There are 4 nested groupings, the coarsest first. Each group lies inside one group of the grouping before and may be the whole of it. The rows also spread widely along 15 directions, which tell nothing about the answers.
(in the rows, 128 means zero)
Some rows, each with its group in each grouping after it:
[ 97  95 138 129 132 159 123  89 151  78 103 153 100 196  89 119 155 176
 104 107 103 127 168 131  94 106 102] : z955 z410 z998 kabef
[135 132 112 149 164 130 166 105  93 126  89 112 133 126 131 134 133 161
 118 140 142 118 135 161 161 151 121] : z955 z995 z552 zos
[109 101 120 127 173 114 103 148 119 115 115 134 134 105 132 122  85 202
 122 128  79 105 124 103 118 112  86] : z647 z57 z411 tevom
[123 110 149 143 148 135 156 138 132  92 110 128 149  85 148 158  97 153
 127 152 149 141 128 116 151 142 103] : z647 z57 z411 gitaf
[ 88 104 107 144 121 142 130  96 151 161 150 133  90 118 120 111 146 133
  83 129 129 186 188 145 162 142 119] : z955 z499 z527 rut
[181 143 123 110 156 120 123  93 126 152 190 142 105 109  98 118 123 112
 128 150 153 153 170  83 100 128 100] : z909 z43 z32 nunom
[104 170 139 149 127 178 167  89 109 114 125 153 122 136 150 147 122 114
 109 122 153 148 118 135 154 111 120] : z955 z410 z998 por
[ 93 110 153 148 161 137 142 110 133  85 105 151 135 166 149 134 125 144
 138  97  97 115 163 107 146 101 113] : z909 z470 z354 pigem
[125 123 105 103 168  62 154 115 100 153 142  81 149 119 137 100 162 111
 128  94 137 108 144 149 156 147 142] : z647 z234 z614 gib
[ 83 134 112 130 199  98 131 111 150 147 112 162  97 124 104  72 116 114
  84 148  94 163 136  91 111 142  84] : z955 z499 z217 rasu
[115 180 115 156 154 130 164  89  65 151 163 150 122 151 162 140 156  75
 137  76 124 131 140 127 176  89 128] : z909 z470 z813 vego
[ 93 150 145 136  96 133 141 117 135 156 128 135 139 132 171 182 111 131
  34 134 140 134 125 136 106 146  97] : z955 z499 z570 Sibog
[ 94 105 138 138 156  61 177 153 124 106 129 115 165 165 139 130 179 103
 144 113 141 117 159 127 127 119 111] : z955 z995 z638 ror
[145 115 132 133 127  91 156 111 152 159 105 102 127 198 145 119 166 132
  89 131 145 105 197 155 134 155 124] : z955 z499 z217 Deba
[106 142 128 101 131 130 157  79 102 120 119 111 149 159 124 114 139 166
 128 115 164 109 178 168 120  89  84] : z909 z43 z8 vabop
[131 138  90 125 127 178 133 105 103 162 145 103 108  75 126 108 113 164
  89 142 158 160 126 152 152 131 127] : z955 z410 z155 zoso
[117 136 163 111 107 149 117  87 173 147 132 134 145 132 169 166 124 139
  64 111 105 119 152 146 127 156 137] : z955 z995 z397 vage
[ 97 118 148 124 165 149 147 135 135  75 131 146 167  85 155 148 108 120
 136 121 113 141 111 104 139 118 105] : z955 z263 z277 favu
[141 148 122 150 108 126 116 119 112 154 208 140 125 125 148 150 135 137
 165 112 131 127 166 111 159 105 150] : z955 z995 z397 Vedo
[164 132 145 132 128 121 142 117 139 153 187 127 129 112 166 159 114  97
 122 131 159 145 175 105 152 130 117] : z647 z234 z614 rilu
[ 89 182 114 157 119 103 140  88  92 159 137 145 105 174 125 109 138 151
 143 122 123 119 161 139 153 101 125] : z909 z43 z32 kif
[105 204 117 164 103 198 124  79  99  97 125 186  92 118  99 117 112 185
 171 158 119 154  99 137 136  83 128] : z909 z949 z405 per
[124 116 141 149 131 127 139 163 142 116 123 124 136 123 143 139 135 119
 106 124 127 137 115  90 130 148 152] : z909 z470 z813 nedeb
[117 100  86 130 113 143 112 123 121 129 147 108 119  67 100 120 143 187
 117 140 131 157 138 159 145 152 140] : z955 z499 z217 Deba
[195 120  83 126 124 160 136 123  95 160 137  91 105 126 112 121 160 156
  86 132 150 135 144 160 119 130 120] : z909 z470 z813 vego
[ 86 148 154 143 131 109 119 115 166 146 135 152 119 144 151 123 139  98
  94  99  85 137 132  88 138 152 169] : z909 z470 z813 nedeb
[ 95 102 104 130 138 112 127 144  96 119 136 109 133 177 112 122 170 154
 107  85 115 101 134 126 107 113 132] : z955 z995 z638 ror
[115 144 115 148 114 120 127 134  97 140 179 128 131 130 148 134 138 145
 156 107 125 119 140 118 150  92 141] : z955 z410 z155 zoso
[123  82 157 145 142 176 142 130 152  75  53 123 132 179 164 141 115 192
 104 112 103  98 159 146 157 119 110] : z647 z57 z411 tevom
[115 134 132 145 134 119 137  97 152 177 149 141 107 129 161 132 123 120
  89 134 117 156 183 135 158 131 104] : z955 z410 z998 por
[183 127 125 143 152  77 150 137 102 115 156 143 126 159 100 149 162 127
 151 146 139 113 145  97  77 116  96] : z955 z410 z155 zoso
[143 134 115 153 132 144 145 152  95 107 145 123 130 127 153 137 126 143
 158 117 130 124 123 127 161  94 129] : z647 z234 z614 rilu
[ 66 104  95 132 131 139 141 131 113 145 153 106  92 174  94  85 147 113
  72 102 178 160 154  87 118 128 131] : z955 z263 z277 favu
[151 139  95 163 127 173 146 150 118 110 103 140  93 147 103 100 149 157
 121 160 125 151 104 137 124 116 122] : z955 z499 z527 rut
[106 191 153 116 132 105 153 120 145 159 151 139 147 115 164 117 120  73
 104 133 143 143 119 102 126 131 129] : z909 z43 z8 vabop
[ 74 138 154 110 103  81 118 140  97 124 244 126 202  65 173 178  84 147
 194 112 166 116 168  82 130  63  87] : z909 z43 z32 kif
[145 138  88 134 184 106 158 158  98 132 109 118 135 118 125  83 126 147
 139 161 131 125 117 130 124 108  81] : z955 z499 z217 Deba
[108 108 134  95 105 134 130 147 138  88 156 107 164 157 127 130 168 128
 115  93 136 110 125 121  83 108 134] : z955 z263 z277 favu
[126 177 128 133  99 141  97 127 144 141 178 167 105 152 130 104 120 152
 146 139  93 135 144 102  97  68 110] : z909 z43 z32 nunom
[109 162 125 149 139 132 175 124 104 112 114 137 136 140 139 141 152  92
 107 124 140 139  93 130 138 142 136] : z955 z263 z277 favu
[160 126 130 169 165 116 119 129 135 173  95 136 101 126 160 148  80 177
  84 157  83 109 140 109 156 171 123] : z955 z410 z998 kabef
[146 155 148 142 130 155 155 141 137 114 116 135 138 184 182 119 136 118
 142 117 111 110 151 129 154  78 116] : z909 z43 z32 kif

New rows, each followed by its group in each grouping:
[110 163 141 105 134 159 136 117 163 130 109 142 144  85 154 127  96 132
  59 158 120 149  88 134  99 142  94] : z955 z499 z570 Sibog
[159 120  95 134 149 124 163 113  80 150 134  94 119 136 111 137 144 130
  92 134 182 128 144 133 131 158 120] : z955 z263 z277 favu
[136 139 107 152 129 136 122 121 133 160 129 127 108 106 139 127 125 149
  97 143 110 142 133 136 162 160 145] : z955 z499 z217 rasu
[103 122 117 148 135 134 119 149 125 126 116 131 115 144 136 111 132 157
 115 109  88 128 132 117 144 116 139] : z909 z43 z8 vabop
[150 127 132 118 149  79 138 151 121 153 171 117 163 118 155 155 131 115
 114 128 133 111 141 105 104 129 101] : z955 z995 z397 vage
[109 144 135 126 153 136 141 150 147 128 136 137 139 156 159  96 124 116
 125 119 115 126 133 103 125  89 110] : z955 z995 z397 vage
[100 148 136 111 129 152 111  99 129 122 138 141 124 141 109 116 108 160
  98 117 132 120 123  90  84 114 120] : z909 z470 z813 nedeb
[ 66 102 123 142 152 134 133 141 102  91 113 146 126 128 104 135  96 189
 105 137 134 135 120  92  87  98  69] : z955 z410 z155 zoso
[120 159 129 143  76 123 138 134 129 136 132 107 135 132 131 122 137 166
 129 146 157 122 122 137 126 136 164] : z909 z470 z354 pigem
[149 119 127 136 126  94 145 127 146 166 139 114 125 144 153 128 159 122
 106 131 121 139 195 152 147 132 114] : z909 z43 z8 vabop
[120 143 116  96 133 141 135  96 107 142 132 114 140 187 147 122 147 134
  72  90 129  92 149 151 100  94  91] : z955 z499 z217 rasu
[108  80 125 158 173 132 128 122 137 117  99 150 115 144 153 155 137 142
  85 101  50 134 162 135 158 139 104] : z955 z263 z277 favu
[164 149 142 131 158  89 165 105 141 157  96 111 138 172 156 124 133 125
 104 143 142  91 160 137 140 166 126] : z955 z499 z570 Sibog
[100 140 133 150 130 139 136 103 126 103 136 168 131 121 137 153 131 143
 135 131 107 144 144 136 138 110 100] : z955 z499 z217 Deba
[144 116  95 143 180 176 122 101  83 113 167 139 105  99 108 119 100 158
 165 119 133 141 152  93 167 108 120] : z955 z263 z277 favu
[ 96 176 157 107 149 104 119  45 153 153 137 178 137  87 134 139  72 177
 111 171 101 131 157 135  93 119  55] : z955 z410 z155 zoso
[114 127 131 137 139 111 131 137 148 141 146 120 116 160 141  84 138 121
 146 114 124 130 175  96 160 117 152] : z909 z43 z32 nunom
[106 116 124 116 136 120 134 127 127 110 131 122 148 129 118 124 141 160
 122 121 130 121 134 133 110 122 117] : z955 z995 z397 Vedo
[141 112 113 130 149 126 110 119 163 150 123 119 128  53 133  98  95 201
 146 174  98 142 155 150 172 158 128] : z955 z499 z527 rut
[114 147 108 116 140 180 120 106  89 117 138 120 120  76  98 112  90 169
 117 137 168 142  91  97 123 134 139] : z909 z949 z405 per
[146 139 120 152 104 113 155 102  85 166 182 116 126 123 149 188 157  96
  90 111 170 144 162 135 143 140 128] : z909 z470 z354 pigem
[ 80  85 151 132 143  93 136 117 154  92 129 144 144 158 116 135 139 157
 139 122 122 123 184 110 114 122  95] : z955 z499 z527 rut
[145 135 119 130 182 148 137  92 121 110 131 161 111 102 108 125 115 135
 121 146 119 151 132 111 121 132  91] : z955 z499 z570 Sibog
[ 88 157 146 132 123 128 142 112 134 124 129 147 140 175 145 130 128 139
 117 118 128 114 142 123 114 101 109] : z955 z995 z397 vage
[111 117  98 144 126 153 121 141 115 136 154 107 107 154 126  97 160 135
 120  91 125 132 140 116 157 122 175] : z955 z995 z552 zos
[113 112  96 118 175 126 111  77 123 154 153 159  91 117  96 118 135 129
  66 122  97 164 165 120 100 132  71] : z955 z499 z217 Deba
[109  72 122 138 173 113 153 149 117  84 101 126 142 190 141 134 171 126
 110  86 100 109 164 127 128 102  88] : z955 z499 z217 rasu
[143 146 143 123 154 144 134  91 135 143 129 121 119 124 143 115  96 137
 115 127 151 118 146 103 160 151 144] : z647 z57 z411 tevom
[ 87 102 122 134 171 122 140 153 136 108 106 130 127 137 119 102 119 129
  92 127 131 139 122  81 114 140 111] : z955 z499 z217 Deba
[113 103 134 167 135 113 176 137 100  65 126 141 133 144 126 175 181 100
 143  98 133 147 130 135 154 130 134] : z647 z234 z614 rilu
[ 43 143 132 133 158 116 137 120 102 122 126 139 142 112 135 119 104 135
 111 101 124 130 106  89 131 119 122] : z909 z470 z813 vego
[ 74 129 134 138 103 125 107 130 131 111 158 146 141  77 129 148 116 173
 141 123 104 148 130 121 136 118 133] : z909 z43 z8 vabop
[183  97 109 127 154  98 139 146  89 139 128  96 150 124 154 157 125 187
 125 134 125  87 164 159 128 107  67] : z647 z57 z411 tevom
[107 150 127 144 133 126 123 101 100 134  96 133 129 138 138 143 106 193
 112 124  97  95 127 141 145 136 128] : z909 z43 z32 kif
[129 104 114 150 111 151 138 126 131 113 161 133 122  99 119 150 160 143
 134 132 137 172 159 150 150 126 127] : z955 z995 z397 vage
[ 80  76 112 114 163  77 138 149 114 118 129 104 177  95 160 148 143 154
 105  99  94 117 149 158 135 121  82] : z955 z499 z570 Sibog
[ 52 112 165 127 150 110 172  76 130 104 147 142 166  99 164 173 134  87
 107  94 150 162 179 130 158 125  92] : z909 z470 z354 pigem
[106 150 143 154 119 159 169 116 143  92 144 157 119 146 126 128 156  81
 139 132 158 173 135 110 144 120 138] : z955 z263 z277 favu
[127 138 114 108 104 169 130 141 144 132 185 121 144  87 154 111 139 119
 124 132 139 164 131 144 130  86 107] : z955 z499 z527 rut
[123 123 129 144 155 103 161 133 136 145  94 121 127 176 144 123 149 128
  82 135 121 119 153 139 124 139 104] : z955 z995 z638 ror
[164  99 116 106 146 126 111 155 116 123  80  81 141 136 111 118 107 216
  86 140 119  74 110 119  90 159 127] : z909 z43 z32 kif
[152 140 115  80 114 151 117 123 132 115 158  92 153 120 111  96 143 155
 135 120 147 103 110 128  97 128 159] : z955 z263 z277 favu
[109 135 139 120 124 195 134 118 129  94 162 139 140  99 150 127 113 128
 141 114 141 159 143 114 151  79 110] : z909 z43 z32 kif
[131 116 135 129 104 138 135 133 141  93 147 121 126 166 121 121 154 144
 147 114 144 124 152 124 121 105 139] : z647 z234 z614 rilu
[143 122 106 100 163 138 116 106 123 143 163 125 110  86 110 107 105 140
  97 134 133 153 138 110 106 122  87] : z647 z234 z614 gib
[146 143 166 141 125 132 162 129 156 145 118 131 147 137 194 158 111 110
  99 156 147 135 166 126 141 123  92] : z909 z949 z405 per
[161 136 178 136 117 127 164  84 175 114 148 136 158 132 165 157 129 140
 179 165 168 131 223 152 160 118 102] : z955 z995 z552 zos
[ 87  76 103 149 192 140 120 111  86 143 132 150 115  84 139 178  91 162
  53 107  91 155 152 115 143 133  59] : z955 z995 z397 Vedo
[124 183  88 113 152 105 145 108  70 173 160 128 112 159 110  86 147 114
 107 116 142 126 133 126  94  81  85] : z909 z43 z8 vabop
[111 135 117 123 118 165 105  98 132 108 159 142  86 150  77  87 122 165
 136 118 143 141 141  92 109 109 145] : z647 z234 z614 rilu
[144  98 129 119 143 183 139 153 105  65 161 129 165  79 152 160 123 148
 151 114 131 137 118 121 125  71  90] : z955 z410 z155 zoso
[133 110 112 127 156 143 141 121  98 132 127 101 127 166 161 117 122 150
 118  89 130 100 166 138 163  95 113] : z647 z234 z614 rilu
[107 150 142 151 168 109 143 115 146 113 121 164 127 148 139 114 150 109
 150 118  79 127 130 114 152 130 146] : z955 z995 z638 ror
[129 128 117 132 115 127 118 135 183 143 138 136 101 133 105  71 135 165
 130 175 119 157 162 126 110 123 114] : z955 z499 z527 rut
[130 111 129 161 151 132 147 163 100  77 135 142 147 128 140 171 153 121
 139 107 109 126 104 106 132 120 129] : z955 z995 z552 zos
[108 112 186 133 148  87 185 166 183  94 139 151 173 136 173 152 142  55
 117 147 152 166 168  85  94 100  55] : z909 z470 z813 nedeb
[122  99  98 152 148 101 134 152 100 159 124 106 121 171 148 128 134 156
  93 113 123 105 167 122 140 124 105] : z955 z499 z217 Deba
[176 100  85 127 168 127 116 134 127 148 112 119  92 129  98  94 153 168
  86 141  82 132 135 140 101 136 107] : z955 z410 z155 zoso
[125 141 121 113 145 149 150  88 111 101 160 147 138  88  98 133 126 148
 140 159 167 161 146 138  96  99  64] : z955 z995 z552 zos
[130 145 157 160 128 142 128  98 151 112 141 185 104 130 134 158  98 155
 138 161 114 151 165 105 127 109  82] : z647 z57 z411 gitaf
[ 71 116 143 168 140 168 118  95 115 115 144 167 100 122 135 171 100 126
  80  91 115 159 138  70 151 140 138] : z909 z470 z354 pigem
[152 153 113 139 145 123 148 141  87 131 141 125 132 119 126 129 122 139
 139 141 151 126 122 112 124 110 109] : z909 z43 z8 vabop
[109 121 139 141 119 114 148 139 136 119 152 133 144 140 162 136 153 121
 148 124 128 142 177 134 140  83  97] : z909 z949 z405 per
[ 77 119 151 140 121  99 145 131 130  94  96 123 160 143 145 147 147 158
 134 103 108 106 137 140 150 140 152] : z909 z43 z8 vabop
[114 152 118 117 121 184  97 111 140 114 139 147 111  95 101  88  80 204
 129 160 122 146 117 106  90  89 100] : z909 z470 z354 pigem
[165 144 125 141  95 162 129 155 107  88 162 132 139 109 120 160 139 154
 152 136 143 125  84 114 106 111 146] : z955 z410 z998 por
[ 62 114 124 146 142 130 131 121 133 114 130 139 116 166 128 104 143 130
 119  93 116 134 155 103 152 116 138] : z955 z499 z217 rasu
[137  82 124 117 170 107 134  91 165 156  69 100 120 162 129 100 135 194
  81 137 103 105 205 174 145 166 108] : z955 z995 z397 Vedo
[ 58 169 146 151 173 115 133  75 111 144 129 180 119 181 160 135 112 112
 110  76  80 107 142  95 156 113 128] : z955 z995 z397 Vedo
[109  96  71  84 140 155  98 110 130 127 141 105  97  96  54  52 155 194
  93 129 117 158 129 149  80 115 111] : z955 z410 z155 zoso
[ 96 115 134 129 156  90 133 105 175 151  71 109 127 137 127  87 120 187
  98 157 107 115 167 151 143 177 132] : z955 z995 z552 zos
[131  65  78  89 134 149  97  91 117 140 172  83 126  80  94 116 176 184
 101  91 111 142 175 185 140 139 138] : z955 z995 z638 ror
[135 150 154 173 137 138 162 135 126  98 116 153 155  96 175 184 117 134
 148 152 117 135 116 135 169 137 126] : z955 z995 z552 zos
[139  55 122 118 147 139 104 129 150 100 112 110 126 102 106 142 138 193
  91 121  91 126 145 136 116 161 127] : z955 z410 z998 kabef
[107 126 123 164 154 152 145  98  82 143 186 167 125  97 179 208 109  92
  95 100 115 165 163 114 170 104  73] : z955 z263 z277 favu
[124 105  85  93 148 102 109  71  76 126 174 107 134 135  77 120 167 182
 145  87 120  96 170 154 107 117 118] : z955 z263 z277 favu
[119 110 130 175 148 124 151 163 115 126 104 125 132  90 160 157  97 153
 116 152 125 147 133 112 179 150 117] : z909 z43 z32 kif
[127  80 128 118 172 167  99  96 155 129 132 145  98 129 133 136 122 140
  54  94  70 144 163 110 124 134 102] : z955 z410 z998 kabef
